All groups share one centre, and each spreads out both ways along 10 directions, with some noise.
In the rows, zero is written as 128.
Known rows, each followed by its group:
[135 140  75 114  96 159  99 146 153 128  86 132  86  86 119  97 121 151
 133  99] -> j_160
[101 153 129 124 100 108 169 172 159  66  62 105 150  66 142 117  93 147
 135 135] -> j_115
[ 97 140 148 148  75 123 108 199 175 131 170  89 117 101 118 153 141 163
 123 151] -> j_115
[159 154  55 113  81 131 144 156 134 115  68 161  93 119 126 122 109 140
 120 109] -> j_240
[117  79 136 152 101  62 170 152  99 127 158 122 144 133 110 131 146 127
 116 142] -> j_240
[ 67 134 160 122 116  78 179 169 128  57 142  64 162 104 142 151 103 148
 143 185] -> j_42
[140  20 113 128 175 114 124 130  65 151 147  72  96  96  90  95 134 134
 155 132] -> j_115
[150  69 159  73 155 113 172 136 102 140 128 132 143 147  82 175 102 104
 119  88] -> j_160
[104 165  54 113 107 155 150 160 139 105  98 184 118 165 122 158  83 131
 116 115] -> j_305
[123  87 109 159 162 132 168 173  82 110 116 177 117 158  97 136 103 104
 118 117] -> j_235
[126  96 105 161 112  93 146 120  64 111 153  87  83 109  91  93 142 158
 149 137] -> j_205
[172 131 117 115 128  57 163 101  74 141  92 129 119 157 110 126 122 113
 134 111] -> j_115
[132 140 108 154 129 162 121  76 137 102 115 113 116 112 159 106 108 165
 156 131] -> j_305
[153 108 126 106 182 170 125 163 119 122 129 109  84 153 135 161  92 127
 144 145] -> j_205
[180 137  94  86 152 174 150 123 129 144 122 128 130 102 106 187 127 123
 125  97] -> j_240
[161 121  95  91 175 183 100 115 138 151 117  92 121  47 117 124 154 123
 144 112] -> j_160
[169 138 132 120 208 157 144  99  72 124 168 116 106 188 128 177 119 114
 144 152] -> j_205
[143  68 182 128 154 111 144 175 114 123 158 114 117 150 133 138 128 106
 125 161] -> j_115
[148 114 186 137 127  98 139 138 107 124 171 115 145 114 139 121 178  97
 110 162] -> j_205
[ 79 126 100 151 146 196  95 155 145 136 218 129 115 167 121 178 125 149
 125 153] -> j_115
[ 91 131 129 143 159 118 130 150 121  99  97 130 155  98 143  80 138  95
 131 154] -> j_235
[177 112 168 137 127  92 155 122 124 142  93 112 139  83 111 115 145 116
 132 105] -> j_42
[139 101 167 214 145 123 155 142 117 128  96 109 108 117  97 121 105 160
 148 110] -> j_42
[111  94 119 171 138  73 136 102  74 126 109  65 111  74  85  73 140 153
 163 119] -> j_235
[153 171 132 141 117 101 143 119 109 107  85 120  95 164 133 128  96 141
 141 128] -> j_205
[ 55 115 151 114 148 105 161 151 130  86 184  63 183  94 137 163 126 132
 145 185] -> j_42
[115 210 130 123 107 131 135 148 176  99  93 111 138 111 139 160 103 146
 129 131] -> j_115
[ 99 149  83 145  91 109  95  99 128 147 104 126 131  83 116  73 157 142
 127 104] -> j_205
[193 170 137 159 115 109 100  81  88 156 128 129  57 205 117 118 129 145
 132 109] -> j_42
[129  95 144 116 129  76 160 174 100 136 141 132 144 151 109 146 141  93
 114 145] -> j_305
[134  52 103  71 143 132 113 160 144 176 115 136 159  64 118 110 161  88
 115 110] -> j_205
[132  68 105 110 139 145 112 205 112 129 140 156  77 189 143 133 102 108
 118 157] -> j_205
[ 86 197 187 134 142 139 131 120 166  80 108 115 164 123 158 140 105 134
 137 148] -> j_240
[103 179 151 125 147 139 141 139 163  95 109 134 185  86 159 130 139 102
 122 152] -> j_235
[102  36  92 104 142 128  99 144  79 171 184 167 108 176  94 112 141  98
 110 115] -> j_160
[122 122 141  96 124 122 111 133 136 133  81 107 126  66 105  92 127 125
 134  95] -> j_160
[108  69 130 144 184 218 156 109 114 112 189 137 141 115 106 162 114 143
 139 115] -> j_115
[155 130 147 126  85  69 148 137 132 105  65 128 133 102 158  72 134 118
 127 131] -> j_305
[ 83 167 132 114 156 117  81 158 138 138 150 151 169 120 149 107 183  55
 104 169] -> j_305
[146 101 144 142 137 101 182 146 121 107 135  71 143  86 123 157 125 152
 146 152] -> j_160
[136 185 100 176  97 123 140 100 125 120 132 114 106 129 122 133 130 170
 132 128] -> j_160
[141 167 165 142 124 133 140 139 147 126 159 135 146 148 144 171 140 120
 111 148] -> j_160
[154 155 131 118 118 172 134 176 180 116  92 161 122 114 138 155 104 125
 116 110] -> j_42
[144 149 127  79 107 124 142 148 167  98  85  87 124  98 152 154  89 155
 148 139] -> j_235
[ 97 174 216 145 112 139 106 189 198  81 122 101 125 116 172 128 110 138
 130 167] -> j_240
[138 137 119 109 168 156 108 150 128 105  90 101  97  97 146 104 115 124
 147 145] -> j_205
[142 117  90  95  79 162 119 181 158 129 102 179  84 144 116 136  92 140
 108  93] -> j_240
[ 73  75  81 106 114 129 120 161 132 142 160 187 167 125 124 112 158  87
 100 132] -> j_160
[155 105 165 141 161 133 102  95 110 171 172  65 126  83 100 126 182 135
 139 123] -> j_235
[107 133  88  45  49 119 135 173 151 118 176 128 122 124 120 179 131 146
 107 135] -> j_42
[162  80 105 144 140 153 109  95  86 161 152  93  67 112  76 118 135 165
 148  90] -> j_115
[139 127  87 128 144 141  79 106  81 143 142 132  84 115 132  68 167 113
 127 135] -> j_205
[119 150  75 133 185 162 118  76  82 147 161 131 118 171 106 159 121 131
 139 125] -> j_305
[158 169 174 176  90  95  94 114 119 175 185  84  85 165 100 152 164 158
 127 127] -> j_115
[124 131 134 169  40  70 158 149 119 123 152 166 110 196 107 145 118 153
 104 117] -> j_160
[127  90 149 143 192 166 131 172 124 124  89 118 148  15  98  89 157  91
 132 107] -> j_235
[188 192 151 102 107 108 109 172 151 133  76 110  76 157 148 144 112 125
 125 139] -> j_115
[ 90 145  64  92 100 128 111 117 116 131 172 113 116 124 119 131 141 142
 127 143] -> j_42
[136  95 141 162 184 176 119 162 127 121 118  72  77 116 105 143  83 169
 163 130] -> j_42
[111 107 161 169  60 118 116 182 162 136 176 132 118 114 110 128 156 148
 105 129] -> j_42
[163  99 185 148 149 127 146 136 114 148 169  81 120 109  88 169 145 140
 131 119] -> j_235
[133 185 140 113  71 137 104 115 187 147 153 125 148  98 140 147 165 137
 113 122] -> j_235
[113 189  90 151  97 128  99  82 130 144 113 156 135 115 127  90 163 132
 119 104] -> j_42
[146  85 145  73 177 134 140 110 113 154 127 112 163  88  91 145 143  92
 133  98] -> j_160
[ 96 144 108 147 144 162 123  79 146 116 155 157 173 134 175 112 139 122
 129 159] -> j_305
[165 112  84 100 156 130 150  61  73 170 136 160 132 165  87 150 132 113
 120  76] -> j_240
[123 153  87 119 184 148 125  80  73 107 151 131 142  90 149  93 182  86
 131 162] -> j_205
[146 117 157 124 139 126 126 179 150 124  83 176 141 124 169  96 139  73
 107 145] -> j_42
[179  81 140  62 116 111 134 172 135 123 116  71  90 139 151 159  96 145
 142 156] -> j_235
[138  45  94  98 166 103 125 117  64 162 138 141 116 145 117  96 144  87
 127 128] -> j_240
[ 86 139  74 143 110 128 103 187 127 136 172 107  84 186 112 170 103 167
 130 160] -> j_115
[169 145 154 141 146 183  70 152 148 150 164 105  74 145 146 140 146 131
 131 152] -> j_160
[139  66 144 112  84  88  94 147 120 150 102 137  84 121 113  56 136 124
 123 103] -> j_240
[143 132 136 155  79 103 143 104 136 115 105 108 115  98 129 104 125 170
 135 114] -> j_305
[143 166 158 140 112 125 132 135 143 110 110 105 114 123 127 142 116 147
 130 126] -> j_305
[160 134 200 119 191 154 138 138 138 121 153  84 139 135 137 187 118 117
 142 154] -> j_240
[161 187  61 115 125 158  77  62 120 196 140 110  93 110  80 145 161 153
 134  77] -> j_115
[154 155 212 142 123  80 140 117 153 144 107  74 142 132 122 156 114 140
 143 125] -> j_205
[187  65 177 134 109 158 159 145 143 131 163  96  90 127 117 180 103 178
 136 118] -> j_305
[155 134  67 103 134 167 127 103 118 145 105 124  97 115  86 154 104 156
 139  77] -> j_160
[158 127 123 118 182 197 104 138 120 141 163 120  84 176 129 175 104 133
 133 137] -> j_305
[ 88  97  80 124 120 178  86 187 151 135 144 171 115 103 128  92 154 108
 108 136] -> j_235
[145 127  45 152 131 115 155 154 102 130 135 100 115  82 110 140 158 143
 134 154] -> j_240
[128 187 125 143 150 130 142  85 120 103 101  84 132 101 120 140 104 160
 156 121] -> j_205
[164 135 136 104 126 116 154 164 123 124 102 109 107 125  93 166 102 132
 128 109] -> j_305
[106 162 121 172 102 112 165 189 149  79 115  92 123 102 139 145 105 159
 138 167] -> j_240
[125 102 149  79 124 146 109 164 139 119  93 185 107 184 153 116  84  98
 116 119] -> j_240
[117 148 143 161 133  79 115  90 107 130 113  90 142  94 129  75 160 128
 144 135] -> j_42
[101 140  92 157 138 156  97 150 117 115 126 159  91 174 141 105 113 127
 129 145] -> j_235
[162  83 156  96  77  65 185 192 141 118 102 162 155 117 129 135 135  94
 100 124] -> j_305
[128  31 110 124 172 130 132 170  77 155 169 156 123 148 106 125 149  86
 114 139] -> j_235

New rows, each followed by its group:
[130  57  94 159 155 144 139  31  86 139 172 107 136 123 141  98 136 163
 159 134] -> j_305
[162  69 150 110 116 158 169 174 151 132 169 113 118 114  97 203 107 151
 123 107] -> j_305
[ 83 154  46  98 145 100 148  74  73 112 130 154 161 157 133 119 127 106
 128 146] -> j_42
[201 135  97 144 106  97 163 131  99 151 121 109  94 125  96 159 143 143
 126 114] -> j_240
[ 84  91 121 100 178 116 138  66  82 117 106 128 153 152 119 106  93 115
 146 104] -> j_240
[146 140  45 182  97 145 109 148 115 121 136 116  45 149 140 105 125 182
 141 156] -> j_160
[ 87 107 114 144 140 107 150 137 117 117 127 118 140 152 121 142 102 141
 140 141] -> j_205
[131 183 154 106 132 159 136 172 159  88 146 186 157 137 188 145 156  73
  93 174] -> j_205
[148 199 134 143 131  93 120 111 111 155 154  81 107 179 106 183 127 149
 137 138] -> j_115
[146  94 110 117  98 104 155 114 108 138 125  97 134  42  84 113 160 143
 130  98] -> j_205
[119  81 122 123  73 125 130 196 157 145 157 200 145 128 128 127 162  95
  87 128] -> j_42
[127 179  79 161 127 169 129 130 155 131 155  68 130  36 102 167 157 173
 141 135] -> j_240
[ 93 142  52 110 133 121 100 153 121 132 108 112 111 116 125 113 121 131
 138 143] -> j_115
[120 142 150 112 174 107 142  93  96 107  76  70 125 109  99 119  85 146
 160 106] -> j_160
[139 101 128 112  87  88 144 139 146 120  83 136 151  57 148  71 153 115
 122 126] -> j_305
[ 86 122  52 146 102 137 134 144 118  89 110 100  91  78 101  99  98 183
 148 119] -> j_205
[121 181  95 154 118 118 163  71  83  85 134 108 133  84 106 112 149 155
 133 126] -> j_205
[ 98 116  77 121 185 185 116  85 115 146 195 145 167 130 122 154 153 113
 127 137] -> j_305
[ 61  57  70  97 171 169 121 206 144 110 128 132 128 124 141 132  85 120
 138 162] -> j_205
[ 47 104  81 143 121 151  93 192 168 120 116 120 114 137 136 116  74 156
 141 142] -> j_205
[110 142  71 169 120 167 121 137 132 116  99 128  85 123 101 120  91 175
 145 100] -> j_42
[118 146 140 100  76 116 107 191 183 104  94 136 136  98 176  97 136 119
 116 156] -> j_235
[127 116  55 108  98 114 154 136  98 109  90 159 111 109 111 103 125 128
 120 113] -> j_205
[151 123 152 122  78  74 154 207 128 118 105 131  93 152 104 146 111 127
 112 126] -> j_305
[ 85  88 211 116  92 108 107 160 164 126 146 144 152 134 139  95 136 108
 106 127] -> j_240
[122 107 114 119 190 133 115 111  99 145 148  74 138  98 113 131 147 119
 145 143] -> j_115
[135  78 122 111 170 155 104 158 112 166 169  79  95 100  84 153 140 131
 138 126] -> j_305
[ 73 119 118 164 141  89 149  98 103 135 173 115 177 148 113 139 136 129
 132 147] -> j_205
[ 95 138 147 126 102  96 120 199 143 134 142 110 148  79  98 135 162 110
 115 136] -> j_305
[172 189  41 125 138 184 123 129 137 145 135 143 111 101 125 170 156 131
 118 124] -> j_240
[128 117 115 189 122 125 115  50  91 151 177  53  82 113  87 116 139 198
 164 106] -> j_305
[136 168  49 164  88 120 117 134 123 148 147 154 115 118 128 116 184 128
 110 142] -> j_240
[ 97  90 145 101 119 107 140 131 108 111 125 203 131 233 136 128  75 102
 111 111] -> j_240
[ 99 144 114 148 130  89 159 129  79  61 124 115 134 102 148  72 151 112
 130 182] -> j_205
[140  90 162  97 115 115 116 137 136 146 127 150 133 123 132 113 146  98
 114 116] -> j_240
[114 118 124 101 167 110 157 178 105 112 121 146 149 160 135 153 112  86
 122 160] -> j_305
[195 166 140  92 204 141 143 105 111 131  97 110 137 115 145 158 135  92
 141 140] -> j_240
[104 176 100 130 125 113  97 115 118 137 128 181 152 154 149  90 165  78
 107 145] -> j_305
[139  44 191 201 211 150 127 159 114 151 153 103 136 111 111 121 135 118
 141 142] -> j_42
[202 103 215 169 157 122 136 129 138 160  87 105 140  66 113 114 157 106
 130  95] -> j_42
[157 163  59 145 140 122 117 104  85 140 116 148  90 167 133 120 134 125
 130 137] -> j_240
[142 158 118 186  85 113 150 148 130 100 119  78  79 121 124 140 105 194
 145 145] -> j_160
[106 141  80 101 134 160 162 142 142  88 131  99 118 158 128 204  51 180
 152 141] -> j_235
[ 80  54 105 125 153 120 144 133  77 131 159  98 116 142  63 141  92 155
 147 107] -> j_160
[125 134 132 122  86  98 168 192 142  94  84 131 118 128 122 139  88 140
 122 130] -> j_305
[136 180 140 111 100  98 111 158 144 134  96 161 138 115 134 111 161  87
 100 124] -> j_305
[149 138 148 101 112 139 127 237 160 104  95 132  86 139 131 158  89 120
 117 139] -> j_305
[137 110  86  77  98 156  99  74 132 166  90 151 100  99  72  99 114 152
 126  31] -> j_240
[101 126 164  84  57  71 153 191 154  89 155  77 141  91 136 143 134 139
 125 174] -> j_42
[160 143 173 142 167 125 147 146 130 101  73  88 113 113 138 129  92 132
 150 134] -> j_42
[ 96 100  59 119 159 135  66 131 106 160 131  81  87  93 118  73 145 133
 152 145] -> j_115
[121  95 118 139 126 103 152  76  79 158 176 143 140 176  81 158 135 134
 122  97] -> j_240
[123 102 108 130 137 130 163 172  86  77 132 113  87 135 126 126  98 137
 139 163] -> j_205
[149  82 107  70 163 136 151 138 107 134 128  97 128 102 114 158 123 117
 137 127] -> j_42
[130 118  57  92  83 122 144 135 123 129 141 147 103 190 131 176  83 155
 125 127] -> j_235
[119 103  87 113 153 138 157 141 103 104 125 122 127 127 112 145 103 137
 136 132] -> j_205
[111 108  68  76 130 125 139 129  96 116 152 109 115 141 111 157 110 137
 136 141] -> j_42
[ 56  67 170 115 110 114 140 151 140 106 147 139 163 134 119 114 100 126
 122 125] -> j_240
[154  97 136  84 137 110 145 122 101 139 107 176 126 188 122 129 108  93
 118 103] -> j_240
[ 91  99 118 145 108 116 172 188 133  93 109 155 150  99 110 124 112 122
 111 127] -> j_235
[ 92 133 174 108 154 161 105 176 175  88 107  97 128  90 160 112 101 126
 144 158] -> j_240
[134 120 116 172 142 108 122 149  97 105 139 103  81 182 149 113 113 144
 146 177] -> j_160
[125 105 104 150 146 144 149 107 100 160 221 144 155 158 107 181 162 124
 119 137] -> j_160
[130 107 100  94 109 142  96 150 142 147 133 128 114  75 122 104 160 120
 119 125] -> j_42
[158  79 122  80 165  94 156  99  71 140  97 143 136 150 115 119 114  89
 131 106] -> j_240
[178  90 199 109 191 103 123  85  89 166 157  81 147 111 118 135 170  93
 138 135] -> j_240
[131 110 129 139 106 114 178 164 130 115 154 147 144 153 122 180 120 131
 112 141] -> j_160
[163 103 172 137 152 127 156 145 133 141 196 107 165 116 141 177 175 108
 114 168] -> j_160
[194 106 185 129 152 115 145 132  94 143 164  94 105 138 110 156 145 123
 130 135] -> j_205
[ 82 131 114 148 101 147 148 166 155  92 159 168 141 172 155 152 104 136
 117 160] -> j_305
[ 91 128 116 143 179 163 146 102 116 112 171 103 156 132 124 170 114 143
 143 150] -> j_305
[137  86 104 129 116  99 141  73 105 139 116 112 152  65 122  78 164 134
 142 108] -> j_305
[111 115  69 145  39 113 124 152 143 112  95 163  93 119 127  79 111 166
 116 109] -> j_305
[163 133 159 142 156 173 106  84 122 115  93  98  93  76 132  82 130 148
 151 104] -> j_115
[150 106 142 131 109 132 161 105 151 115 116  88 141  54 116 131 123 168
 149 107] -> j_305
[203  79 162 140 116  94 174 169 112 137 160 104 114 134 132 168 148 127
 123 156] -> j_160
[166 107 123 194 121 117 123 132  98 166 123 212  90 217 121 107 128 110
 108 108] -> j_42
[ 84  74 115 105 127 113 113 179 109 112 107 138  96 157 106 100  85 128
 128 117] -> j_160
[172 137 189 143 114 162 183 122 148  70  85 146 120 112 132 140  85 153
 135  91] -> j_115
[101  62 152 113 134 119 147 161 117 107 133 104 119 130 109 131  90 148
 142 126] -> j_240
[102  83  69 160  91  89 144 141  70 112 144 122  76 126  98  86 129 160
 135 135] -> j_205
[ 73  85  78 156  65 183 130 162 178  99 160 144 117 109 140 124 105 190
 128 136] -> j_305
[117 103 144 123 114 131  98 164 179 153  96  88 117  86 117 122 115 158
 141 110] -> j_205
[155 140 119 124 110 152 190 197 170 109 152 106 144  74 113 222 129 151
 121 133] -> j_240
[144  78 107 104 169 133 198 141 119 106 129  63 164  44 107 176 113 142
 153 139] -> j_160
[128 176 149 147 119  65 134 127 115 119 102  81 126 131 135 122 128 135
 142 151] -> j_115
[147 172 107 127 118 163 141 166 163 110 122 117 122  98 131 168 122 143
 130 139] -> j_240
[133 142  74 120 135 125  84 128 106 158 117 101  74 140 110 115 131 142
 145 132] -> j_115
[114 145 157 174 124 177 116 151 177 137 165 135 134 114 120 155 139 147
 118 121] -> j_42
[146 142 146 134 194  82 128  57  65 129 129  53 122 156 146 112 126 125
 164 165] -> j_235
[156  90 124  92  86 118 110 117 119 159 108 182 103 153 102 102 128 116
 107  73] -> j_240
[178  79 165 127 105 162 178 146 157 118 163 110 119 124 118 200  97 180
 128 111] -> j_305
[127 155 119 153 105 115 182 178 139  84 109 104 115 124 123 172  85 165
 134 147] -> j_240
[162 105 125 108 148 193 170 115 161  98 131 131 138 127 160 179  79 156
 142 127] -> j_305
[128  96 170 152  90  81 137 175 139 136 123 106 101 152 112 134 101 156
 135 130] -> j_205
[117 142  44 140 156 197  76 122 120 151 120 181  91 156 128 101 123 119
 124 117] -> j_42
[ 97 159 109 118 144 119 131 175 144  89  85  92 120 120 144 126  89 136
 144 160] -> j_115
[ 91 135  61 131 101 149 151 131 141 121 142 127 147  81  94 159 129 163
 125 107] -> j_240
[137  84 174 107 148 122  99 130 116 130  99  90  93 110 122  75 117 127
 145 117] -> j_240
[138 154 152 132  81 135 120 141 143 138 139 146  95 168  97 156 111 152
 120  96] -> j_160
[105 124 100 132 100 162 152 178 171 100 109  92 107  95  96 175  66 195
 145 105] -> j_205
[ 80  99  84 101 116 123 120 163 147 101 146  77 119 120 151 129 100 156
 148 174] -> j_235
[145 136 150 134 107  77 136 122  90 116 141 147 142  99 152  65 198  79
 103 160] -> j_205
[ 83 139  80 120 156 157 109  83 109 124 131 144 131 148 121 118 103 130
 141 115] -> j_240
